Every row belongs to one group in each of 4 separate groupings. Each group adds its own fixed numbers to the row, and there is some noise. The rows also spread widely along 14 directions, which tell nothing about the answers.
Some rows, each with its group in each grouping after it:
[ 15  -2 -21  30   3 -29   3  30 -14  16 -16 -21 -17   5 -18  18  19   8
 -28   3 -22 -13  23  22 -10   7  -4 -14   3 -21  16  -5  45  -6 -11  20
  -4 -11  26  39  26]
Z_156 Z_916 Z_518 Z_974
[ 30 -16   0  -1 -25  12 -11   0   2  30 -11  19 -14  14 -40  57   9  25
  -2 -17 -44  17  29  20 -49  20 -18  -5  16  19  28 -14 -18  -3 -46  -8
  -4 -15 -11 -49 -20]
Z_156 Z_447 Z_469 Z_726
[ -3  -7   4 -72  -4 -40  19 -40 -42 -69 -16  54  33 -13  36 -46 -27  28
  13  25  -1 -23 -13  22  15  25  91  50  38 -33 -14 -49  12 -46  77  69
 -25   5 -24 -10 -10]
Z_399 Z_503 Z_188 Z_676
[  6 -30 -53  -1  24  17 -13   8 -25  31 -22 -28 -61 -23 -14 -17  13 -25
 -43 -29 -15 -12 -10 -22  51 -23 -56 -18 -13 -10  28   2  48 -21  36   2
  -2   8   4 -12  47]
Z_517 Z_503 Z_231 Z_589
[  7 -20   4  -3  10 -27  22  -1  12 -42   6   2  13  10  11   1   7   3
  -5  -6  33   1  -6 -15  -4  -2  36  15   8 -21  17 -16 -17  12   9  15
  -4 -22 -18  -9 -31]
Z_140 Z_288 Z_231 Z_607
[ 17 -12  26  32  42  25  40  17  30 -19 -29   5 -34 -17   6 -35   9   7
 -61  14  15   9 -16  -4 -14   0  40  -5  10  -3   7 -26  -2  22   8   5
 -16 -35 -14 -10  22]
Z_200 Z_916 Z_469 Z_974
[ -7 -20   1  10  -8  62  -6   1  -2  -9  23  14  16  35   4  64  37  -5
 -92 -36  29 -32 -33  16  36 -21 -41  -1   1  44  49  42  46  15  72   8
  11  -6 -47 -25  12]
Z_956 Z_447 Z_518 Z_726
[ 48  -7  27  17   7   6 -27   3  -7   7 -44  -8 -22   2  16  27  23  24
 -15   2   5  -2  34  21 -40  17 -36 -32  -5  20  41  21  11  10  -4  28
  22 -13   6  28  23]
Z_956 Z_288 Z_188 Z_589
[  8  24 -42  -2  -8 -20  28  13  44 -16  12  16  18  -4 -26  38 -43  36
 -37   0  -8  -8 -36  -7 -11 -18  28  25  31 -12  26  13  -2  20  -6 -30
 -27 -29 -29 -13 -60]
Z_200 Z_916 Z_231 Z_607
[ 16   7  11   3  -2  -8   2  10  13  24   3  34  18  25  22  59  42   2
 -45 -39   9 -14 -26 -27  25 -21  -6  63 -12   2  -2  67  25  10  15  -8
  32   8 -19  11  18]
Z_517 Z_288 Z_231 Z_676
[ 25  -4  26  26  23  -2   0   9  -6 -30  18  -8  21  -7  56 -26   2  -2
 -29   3  34   6 -31 -47  73 -56 -22  31   7  15  24  10  36   6  39  -7
  22 -33 -23 -14  17]
Z_140 Z_503 Z_518 Z_607
[ 49 -32 -21  55  -2  38 -36  -3  -8 -20 -56 -17 -30  -1   2  26  22 -22
 -41 -43 -15  -2 -21 -15  13 -29 -41 -38  -1  25  61  22  34 -32 -17 -18
  45  -9 -29 -54  26]
Z_399 Z_503 Z_188 Z_589
[ 14 -14  25 -40 -13  11 -27 -10   1 -37  -4  14  23  17 -48   4 -47  -4
  -8   5   7  12 -32  11 -32  19  13 -37  44   9  25 -54 -21   1   2  14
 -31 -21   8  -9 -35]
Z_156 Z_916 Z_231 Z_676
[ 25  38  36 -26  32 -31 -24  31   2  57  32   5  -8  10  -5 -23 -29   2
   2  -5   1  -1  -9 -42  54 -41 -34  50   1  -4 -15  19  22  12  19  10
 -10  -3  36  43  29]
Z_399 Z_447 Z_469 Z_726
[  5  26 -14 -36  -1   4  14   4  25   6  18  25 -13  23 -18  31 -16   4
 -32 -18  11 -22 -19   7  16 -22  -1  19  17   9  20  11  13  12  50  21
 -23   4 -28  -1 -16]
Z_956 Z_288 Z_518 Z_726
[ 13 -26  34 -17 -14  24  18  -5  16  18  49  21  27  19  -9  56   9  42
 -31  14   8  29  -2  -7 -32  16 -13  47  17  23  16 -13 -24  41   0 -24
 -17 -53 -29 -37 -36]
Z_140 Z_916 Z_518 Z_676
[ 47   8  24   2  -7 -25 -42   4 -41  19 -14   2   4   8  16  16  12  -7
  14   2 -35   0  25   6  19 -13 -49   1  15  11  11 -13  32 -34 -21  29
  28   9  15  12  39]
Z_956 Z_503 Z_188 Z_676
[  3 -42  37 -12  26 -25  21  10 -12 -18   5  26   8  -5  12 -41  15 -11
 -28  50  37  39   4 -19  -8  56  40  37  -1 -34 -23 -56  15  32  23   2
   9 -12  22  54  49]
Z_156 Z_288 Z_518 Z_726
[ 15 -26  13  18   9  28 -13  -7 -20  27 -17  32  -8  19 -30  11  31 -23
 -40 -41 -43  -8 -20 -14  18 -19   7  34   4   1 -18   0  17 -49 -23   0
  21  23  -7 -41  40]
Z_399 Z_916 Z_231 Z_726
[ 16 -38   4   8 -14  16 -47 -11 -56 -36  -5   0  55  -1 -10 -14 -18  -5
 -20  -6 -20  -2 -32 -18  34 -14 -17  11  29  11  25 -19  37 -52   8  -1
  10 -13   2 -29   7]
Z_399 Z_503 Z_469 Z_726
[ 11  41  15  38  14   9  11  34  33  44  -4   3 -18  31 -43  37  24  -5
 -66 -34 -18 -31 -13   4 -14 -34   2 -19   9  11   9  37  31   9 -24  11
  -5 -12  14  34  19]
Z_517 Z_288 Z_518 Z_589
[ 15  -8  29 -14   4 -23 -12  12 -18 -20  41  -7  46   5  21  -2  -5  10
  -2   6  29  -4  -5 -15  27 -13 -10  34  15 -14   7 -11   7   1  18  15
  -8 -17   1  12 -16]
Z_200 Z_288 Z_231 Z_726
[  6 -32   7  20   5  18 -39  18 -32  15  45 -32  49  17 -51  -4 -13 -14
 -36 -11  -7   3 -28 -42  37 -29 -50   5  27   5  17 -18  24 -27 -13 -21
  -7 -29  38   2  -3]
Z_140 Z_288 Z_518 Z_589
[ 18  -4  -4 -43 -14   5 -26  -3 -24  48  35  25  10  10   3  44  -3  22
 -23  -8  -6  -4  -3  -9  38  -6 -50  63   3  11   9  30  32   0  48   1
   1   2 -14  -8  12]
Z_399 Z_288 Z_518 Z_726
[ 31   6  64  58  15   1 -14  15  -6 -13 -37  24  27  32  10   7  43 -23
 -42 -18 -16 -12 -19  -5   8 -23  26   9   7   9 -14  15  31 -32 -32  23
  41   7  10  25  54]
Z_956 Z_916 Z_518 Z_974
[ 19  14  30   7  15  22  -1   9   0  -2  -7  11   1   2  23  10  14  25
 -45 -16   5 -31  -5  22  19 -20  -7  -1  13  22  22  21  22  -3  38  38
 -15 -18 -15 -11  11]
Z_200 Z_447 Z_469 Z_974
[  5 -26 -32 -12  -3 -16   3  15 -44  50  32 -29   0  -4 -40  22   3  64
   6  -3 -38 -17  40   5 -19  -5 -17  45  -9 -26   7  -8  14 -34  -2   1
 -39 -17  22  -5 -22]
Z_156 Z_503 Z_518 Z_726
[  2 -33  41  20   9  10 -10   7 -61  40  32 -10  20  12 -22 -11  27   0
 -42  13 -37 -13  29  18   9  -2 -22  17  18   4 -15 -45  30 -29 -20  32
 -14 -22  31 -12  45]
Z_399 Z_916 Z_469 Z_607
[-15   4 -22  47  30 -10  37  42 -15  54  30 -29 -44  18 -37  -2  49 -32
 -67 -18 -37 -42  25  17  32 -30  -8   0   4 -27 -10 -21  51 -21 -17  37
 -23  -3  29  14  45]
Z_200 Z_916 Z_469 Z_589
[ 23   7   0  14  12  26   9   2   4  12 -26   9  -4  -7 -10   5  -8  37
 -42 -15 -17 -19 -13   0  -5 -29   3  18  13  16  23  24  16 -16  16   4
  -6 -16  -9 -14  -9]
Z_956 Z_288 Z_469 Z_589
[ 13  16  62 -34  -1 -15  -9  -5 -24  -5   9  51  36  18  72  15  31  16
 -32   7  29  -9  -4  11  38   8  -6  53   1  22  -6  34  45  19  66  47
  17  -1 -14  37  47]
Z_517 Z_503 Z_469 Z_726
[ 39  -1  -9  49   5  16  40   4  43 -26 -38  19 -57 -12  15   7  11 -27
 -49   2 -21  21  -6   5  -7 -14  18 -27  27  14  34 -38  -1  16 -39  -7
  14 -26 -56 -73  13]
Z_200 Z_916 Z_469 Z_607
[  2  -5  34   7  22  -7  37  16 -17  14  22   3  52  -9   5 -17  -9 105
 -24  18   0 -16  -4 -13 -23 -16  48  96   2 -15 -20  21   6  -2  23  -4
 -34 -46  18  17 -27]
Z_156 Z_916 Z_469 Z_726
[  5 -36  31  -5  18  53   3   7  10   2  22 -48 -21  25 -55  22   1  38
 -32 -13  28 -20  15  26 -69  -6  -6 -56   2  19  45 -30 -35  14   9  24
 -59 -50  -2 -26 -45]
Z_156 Z_288 Z_518 Z_607
[ 13   5 -21   5 -12 -12   5   5  -7  21   6  28  28  -7 -22  23 -10  32
 -22   0 -44   2 -14 -17  14  -9   7  47  28  -6   6  10  22 -13  -8 -18
   0 -15   0  -7 -11]
Z_140 Z_447 Z_518 Z_676
[ 14  20 -15   8  -3 -20  14  16  29  -3  -9  42 -12  25   2  41  14 -29
 -47 -12   2   6 -20  -2  17  -4   3  21   5   7  18  20  36  24  10  -4
  21  11 -23  16  24]
Z_956 Z_503 Z_469 Z_726

New rows. What belongs after each?
[ 29  32 -25 -12  -1   6  20 -16  28 -26 -44  35 -37  11  25  29   0   4
 -23 -46  -3 -38 -23  11  25 -49  28   5  10  14  31  40  13 -22  43  33
  10  20 -63 -41 -15]
Z_956 Z_288 Z_518 Z_607
[ 26 -13  56  -4  31  13 -27  25   2  67  13  19 -22  17 -32   8  14 -15
 -35   8  -4  34   5 -26 -12  14 -37  27 -13  11 -13  -6   9  31 -17 -16
   7 -12  30  31  59]
Z_399 Z_503 Z_469 Z_726
[-18 -33 -52  -2  15 -22  26  17 -10   8  35 -16   4  -1 -34 -14  -8   0
 -19 -14  -4  -2 -16 -49  38 -28  -1  69  -5 -38  -1 -12   7 -12  16 -34
 -16  -5   5 -16 -19]
Z_956 Z_447 Z_469 Z_726
[ 32   6  18  37  33   5  17  27  -6  24  17 -61 -41  -3   8 -22  13  10
  -5 -10 -10 -25  23 -12  22 -79 -36  -4   2   8  26 -25  13 -24 -13  23
 -15 -30  -5 -35   5]
Z_956 Z_503 Z_188 Z_676
[ 29  31 -30  -8 -17 -47   6   8  -4  16 -18  20 -15 -21   3   6  -9   8
   2  16 -47   4  20  11  11   3  -6   4  26 -12  13 -16  34   2 -14  16
   6  -3  -5   7  18]
Z_517 Z_447 Z_518 Z_726
[ -2  -8  34 -14   5   5  19 -12 -21 -34  12   5  40   3   0 -10 -12  48
 -31  19   6 -34  -5  38 -20   2  48   7  29   1  13 -24   6  -9  35  53
 -39 -36 -13  -7 -23]
Z_399 Z_916 Z_231 Z_607
[ 38   1  57   4  -1  -9  -2   4  14 -22  20  -1   5  28  14  31  23   2
   7  -1  12   1  21  10 -31  -5   7 -11  11  10  21 -24 -24   2 -32  29
 -12 -30 -20 -23 -26]
Z_200 Z_503 Z_518 Z_589
[ 13  10  34 -58   4   9 -20 -17 -30   0   4  12  22 -17 -19 -35 -65  53
 -10  36 -10 -13   0  32 -14  12   8 -11  47  14  14 -40   5  -7  47  54
 -55 -35  17   9 -16]
Z_399 Z_288 Z_469 Z_607
[ 22  -4  17   1  -6  28 -32  -1 -25  19  -7  17  22  13   5  44  23  40
 -37 -30 -12 -33   1  17  -1  -6 -26  18   8  18  19  44  20 -31  19  23
   6   0  -7  -3   9]
Z_200 Z_288 Z_188 Z_726
[ 29  24 -17 -40 -28 -59  24  -9 -14   6  20  16  -9   7  15  26  -8  26
  37  13 -36  -6  45  31  -8  -3   5  35  26  -6  15 -31   0 -15  -8  40
 -23 -10 -20 -27 -39]
Z_956 Z_503 Z_469 Z_589
[ 20   7  30  20   2  22 -19   6 -33  25  -1  17  37  -7  22  11  16  35
 -64   7 -24 -12 -11   2  23 -12 -37  24  19  32  11  26  61  -9  18   4
  14 -24   8  16  48]
Z_517 Z_503 Z_188 Z_589
[ -2  13 -75  19 -13   6  42  18  38   7   7  -8 -26  16 -68  39 -24   3
 -45 -47 -32 -22 -26   0  -1 -47  18  -4  32  -4  42  -2   8 -16 -22 -23
 -32 -19 -23 -57 -61]
Z_156 Z_288 Z_469 Z_589
[ 15  32 -58  32  18 -35  13  26 -11  26 -44  16 -15 -39   2 -11  -9  30
 -53   0 -54 -33 -12  -4  39 -26  16  32   9 -34  -2  40  70 -28   5   3
  12  12  14  39  42]
Z_200 Z_916 Z_231 Z_607
[ 16 -13 -26  16  -2  25  -4  15 -20  43  28 -20 -18   6  -1  29  12  12
 -49 -26 -18 -16  -8 -13  51 -45 -63  28   2  17  28  20  52 -12  26 -15
  -1 -16  -9 -32  15]
Z_156 Z_916 Z_518 Z_589
[ 21 -44  23  38   5  14  13   3  -1 -19  12  11  16  20  20  12  39 -29
 -34 -28  15  17 -28 -50  33 -30   7  53   6  -1   4 -12   3 -18 -14 -34
  40 -10 -30 -58  12]
Z_156 Z_288 Z_188 Z_676
[  8 -32  -7  -9   4 -56  11  18 -14  22  -5  30 -42  25  25  43  77 -32
 -20  12  19  22  54  14  -8  68  -9  29 -35 -34  -4 -10  35  37  12  19
  37  23   7  57  75]
Z_156 Z_503 Z_188 Z_726
[ 17 -15  28  12  11   6 -21   3  -5 -26  -3   0  13  29   7  15  19 -16
 -37 -21  30 -10 -23 -12   9 -10  -3  -1  -6   9  26  21  23  -1  21  17
  12 -15  -2   7  12]
Z_399 Z_503 Z_469 Z_589
[  7  49 -16 -13  14 -21  43   3  -3   5  -4  20   6 -41   0 -46 -51  62
 -16  17 -43 -36 -15  14  30 -39  53  44  43 -15  -2  -1  36 -25  39  34
 -36 -15 -10  -8 -15]
Z_399 Z_447 Z_231 Z_726
[ 18  11  33 -50   5 -48   2 -13  -1 -15 -31  39 -11  14  -8 -20 -10   3
  23   6 -10   1   9  10 -36  31  56   5  17 -28 -22 -36 -26  -8  -7  53
 -24   2  20  26  -1]
Z_517 Z_916 Z_469 Z_589
[  5   2 -61   5   1 -11  39  13  30  -3 -15 -22 -52 -11 -35  27   1  11
 -26 -10 -11 -10   6  17 -27  -6   4 -32   5 -15  48 -11   9  21  -4   5
 -28 -20 -29 -20 -22]
Z_517 Z_503 Z_231 Z_726
[ 19 -11 -20   0   8  10  -8  -3 -19   2 -16   6 -12  -3  19   6  13   3
 -23 -29 -11 -21 -15 -15  57 -36 -21  31  -3   3  18  23  34 -35  42  10
  11  13 -21 -28  18]
Z_956 Z_447 Z_518 Z_974
[ 23   9   6  -7 -36  22 -36  -9 -46 -13 -18  32  66 -21 -21  10 -47  58
 -31  25 -53 -10 -14  39  -4  14  -6 -14  63  33  34 -12  48 -29  13  13
  -9 -25   6  -4  -7]
Z_156 Z_447 Z_518 Z_726
[ 43  -1   2 -40  13  28 -47  -4   8  49 -41   7 -45 -11 -16  29 -17  42
 -12 -21 -13   5  -4 -19 -22  -7 -54  -4 -18  25  29  38  -8   7  18 -13
  -7  -9  -3  -5  11]
Z_517 Z_503 Z_518 Z_607
[ 17 -16  42  16  18 -41  -4  26 -12   4  -6   4  -1  13 -14  -4  33 -22
 -18  31  -5  10  28   3 -30  41  26  -2   0 -37 -23 -45   9   6 -41  26
   4  -8  41  63  47]
Z_200 Z_916 Z_518 Z_676
[ 38   1  60  32  21   8 -14  21   3  23 -22  24  -6  11 -14 -17   8 -22
 -30   2 -16  28  -3 -14  -4  -2   0  -3  19  14  -7 -24  14  -1 -44  -2
  24  -7  25  15  52]
Z_156 Z_288 Z_469 Z_726
[ 22  21 -21 -17   5  16 -48   6 -23  28 -46   6 -23 -10 -28   3 -22  22
 -27 -29 -36 -36  -3  25  11 -12 -28 -31  19  11  25  25  33 -44  26  42
 -15  18  19  18  21]
Z_200 Z_288 Z_469 Z_726
[ 22 -35 -15  -3 -14  -3  -7  -8  -9 -46 -34   6  41 -11  -2  22 -20  71
 -10  11  15   7 -16  -6 -50  30  32  24   2 -13  33  18   0   3  17 -23
  -1 -32  -7   6 -39]
Z_156 Z_916 Z_518 Z_726
[ 33  24  27  -4   9 -16 -31   9  21 -39 -16   7   2   9  -5 -19 -33 -22
   7 -14   9  -2 -28 -15  18 -26   6 -29  29   2  24 -15  -9  -9 -10  22
  -5  -6   1   1 -13]
Z_200 Z_447 Z_469 Z_726
[  5 -31  -1  22  13   4  -5   9   1 -26   3   0  10  29 -13  16  35 -33
 -32 -47  18 -16 -29 -33  21 -24  18  20  -7 -24   3  10   2 -32  -4  -5
  16  12 -13 -16   1]
Z_200 Z_288 Z_518 Z_726
[  9 -27  18  22  14   5 -23  31 -19  22  24 -19   0  27 -17  25  33 -38
 -56   5  16  12   7   1  17   7 -64 -15  -5  13  22 -17  42  23   3   2
   6 -15  22  35  52]
Z_956 Z_503 Z_469 Z_974
[  4 -43   2 -24  27   1  43   1  -2  34  15   7 -45  -1   2  10  37  33
 -14   7   7  13  40  -5 -30  18   5  65 -31 -16  -5 -20 -21  18  21   3
 -20 -12 -17 -25   6]
Z_956 Z_503 Z_469 Z_726
[  8 -15  38  -2  21  19  13  16 -25  71  36  18   1   2  22  17  38  41
 -64  15   8  -2  23   3  17   6 -33  74 -17  12 -10  29  44  30  48  10
   0 -20   4  21  56]
Z_399 Z_288 Z_469 Z_726
[  7  -3 -22  25  18 -31  14  32 -18  30  15 -30 -13 -17 -25 -12  -2  -4
 -40  33 -16  -5  23   8  11   1 -15  -9  13 -25  14 -26  51  16  -7  13
 -11 -23  26  41  34]
Z_399 Z_288 Z_231 Z_607
[ 16 -17   4  17  -1 -38  29   6 -31  22  21   1  10   7   6  20  42  31
   0   1 -25 -15  42   2 -11  -1  31  68  -6 -33 -16  -3  16 -24 -22  19
   2  -8  -5  -7   4]
Z_399 Z_288 Z_518 Z_726
[  6  13  16 -23  16   4  34   7  15  -1  45   9 -20   8 -10 -29 -27  -9
 -14  -1   0   4 -22 -13  38 -45   4  22  37   6   7 -58  -1  -3  20   7
 -34 -20 -22 -52 -12]
Z_156 Z_503 Z_188 Z_726
[ 29 -20  43   4  16   0   1 -14   1 -21 -38  45  21   2  28  -5  15  27
 -20  -4  11  14 -11 -19 -14  13  43  40   3   2  -3  17 -12  -5   7   7
  23 -12  -9  -3   8]
Z_140 Z_288 Z_469 Z_607
[ 24  39  -2  33   3 -37  27  21  18 -19  -2   2  26   0  12   5 -18  21
 -24  11  -9 -17 -11  -3   8 -41  22  20  33  -3  21   8  27   3 -16   2
   8 -25 -11  15 -14]
Z_956 Z_288 Z_188 Z_607
[  9  12 -26  58  19 -62  34  48  42   5  33 -14  -7  20 -30   1   8 -69
 -17 -21  -9  25 -25 -63  56 -49   6  28  16 -36  -5 -21  12  15 -65 -44
  19 -11   8   0   1]
Z_140 Z_447 Z_231 Z_974
[ 23  -5  19 -59   8  39 -54 -18   7 -10  -1  14   6  11 -46  -3 -63   4
  -4 -30   6   2 -57 -25  10 -27 -18  -7  24  23  26  -6 -20 -21  33  -1
 -30  -5 -10 -35 -33]
Z_399 Z_503 Z_231 Z_726
[ 28 -46   2 -51   4   5 -40 -18 -18  12 -30  33   9 -17 -12   6 -25  45
  11   7  -4  38  -3 -35 -27  41 -16  54 -12  -4   8   7 -28   4  17 -30
   6  -2   8   0  -6]
Z_956 Z_447 Z_469 Z_726
[ 24  -1  44   2  12  -8 -26  19   9  13  11   3  -1  53 -18  30  20 -15
   2 -49  16  -5 -10 -25   1 -33  -9  20 -12   6   5  20 -10 -11 -17   3
   3   4  13   1  -3]
Z_156 Z_503 Z_469 Z_726
[ -4 -47 -35 -16   8  25   3   2  -6  48  31  13 -25   9 -58  23   1  -8
 -40 -22 -27  20 -16 -38  13  -9 -26  57  -3  -6   2 -18  -1  -8  -1 -47
 -14  -7 -11 -56   2]
Z_399 Z_503 Z_469 Z_726
[ 36  -2  45 -48  11  26 -40 -17   6   9 -20  32 -31  14  -4   1 -20 -16
 -18  -4   9  16 -15   2  -2  15 -30 -20  17  27  15 -18  -7  12  26  24
  -1  -3  -4  -5  30]
Z_399 Z_916 Z_188 Z_589
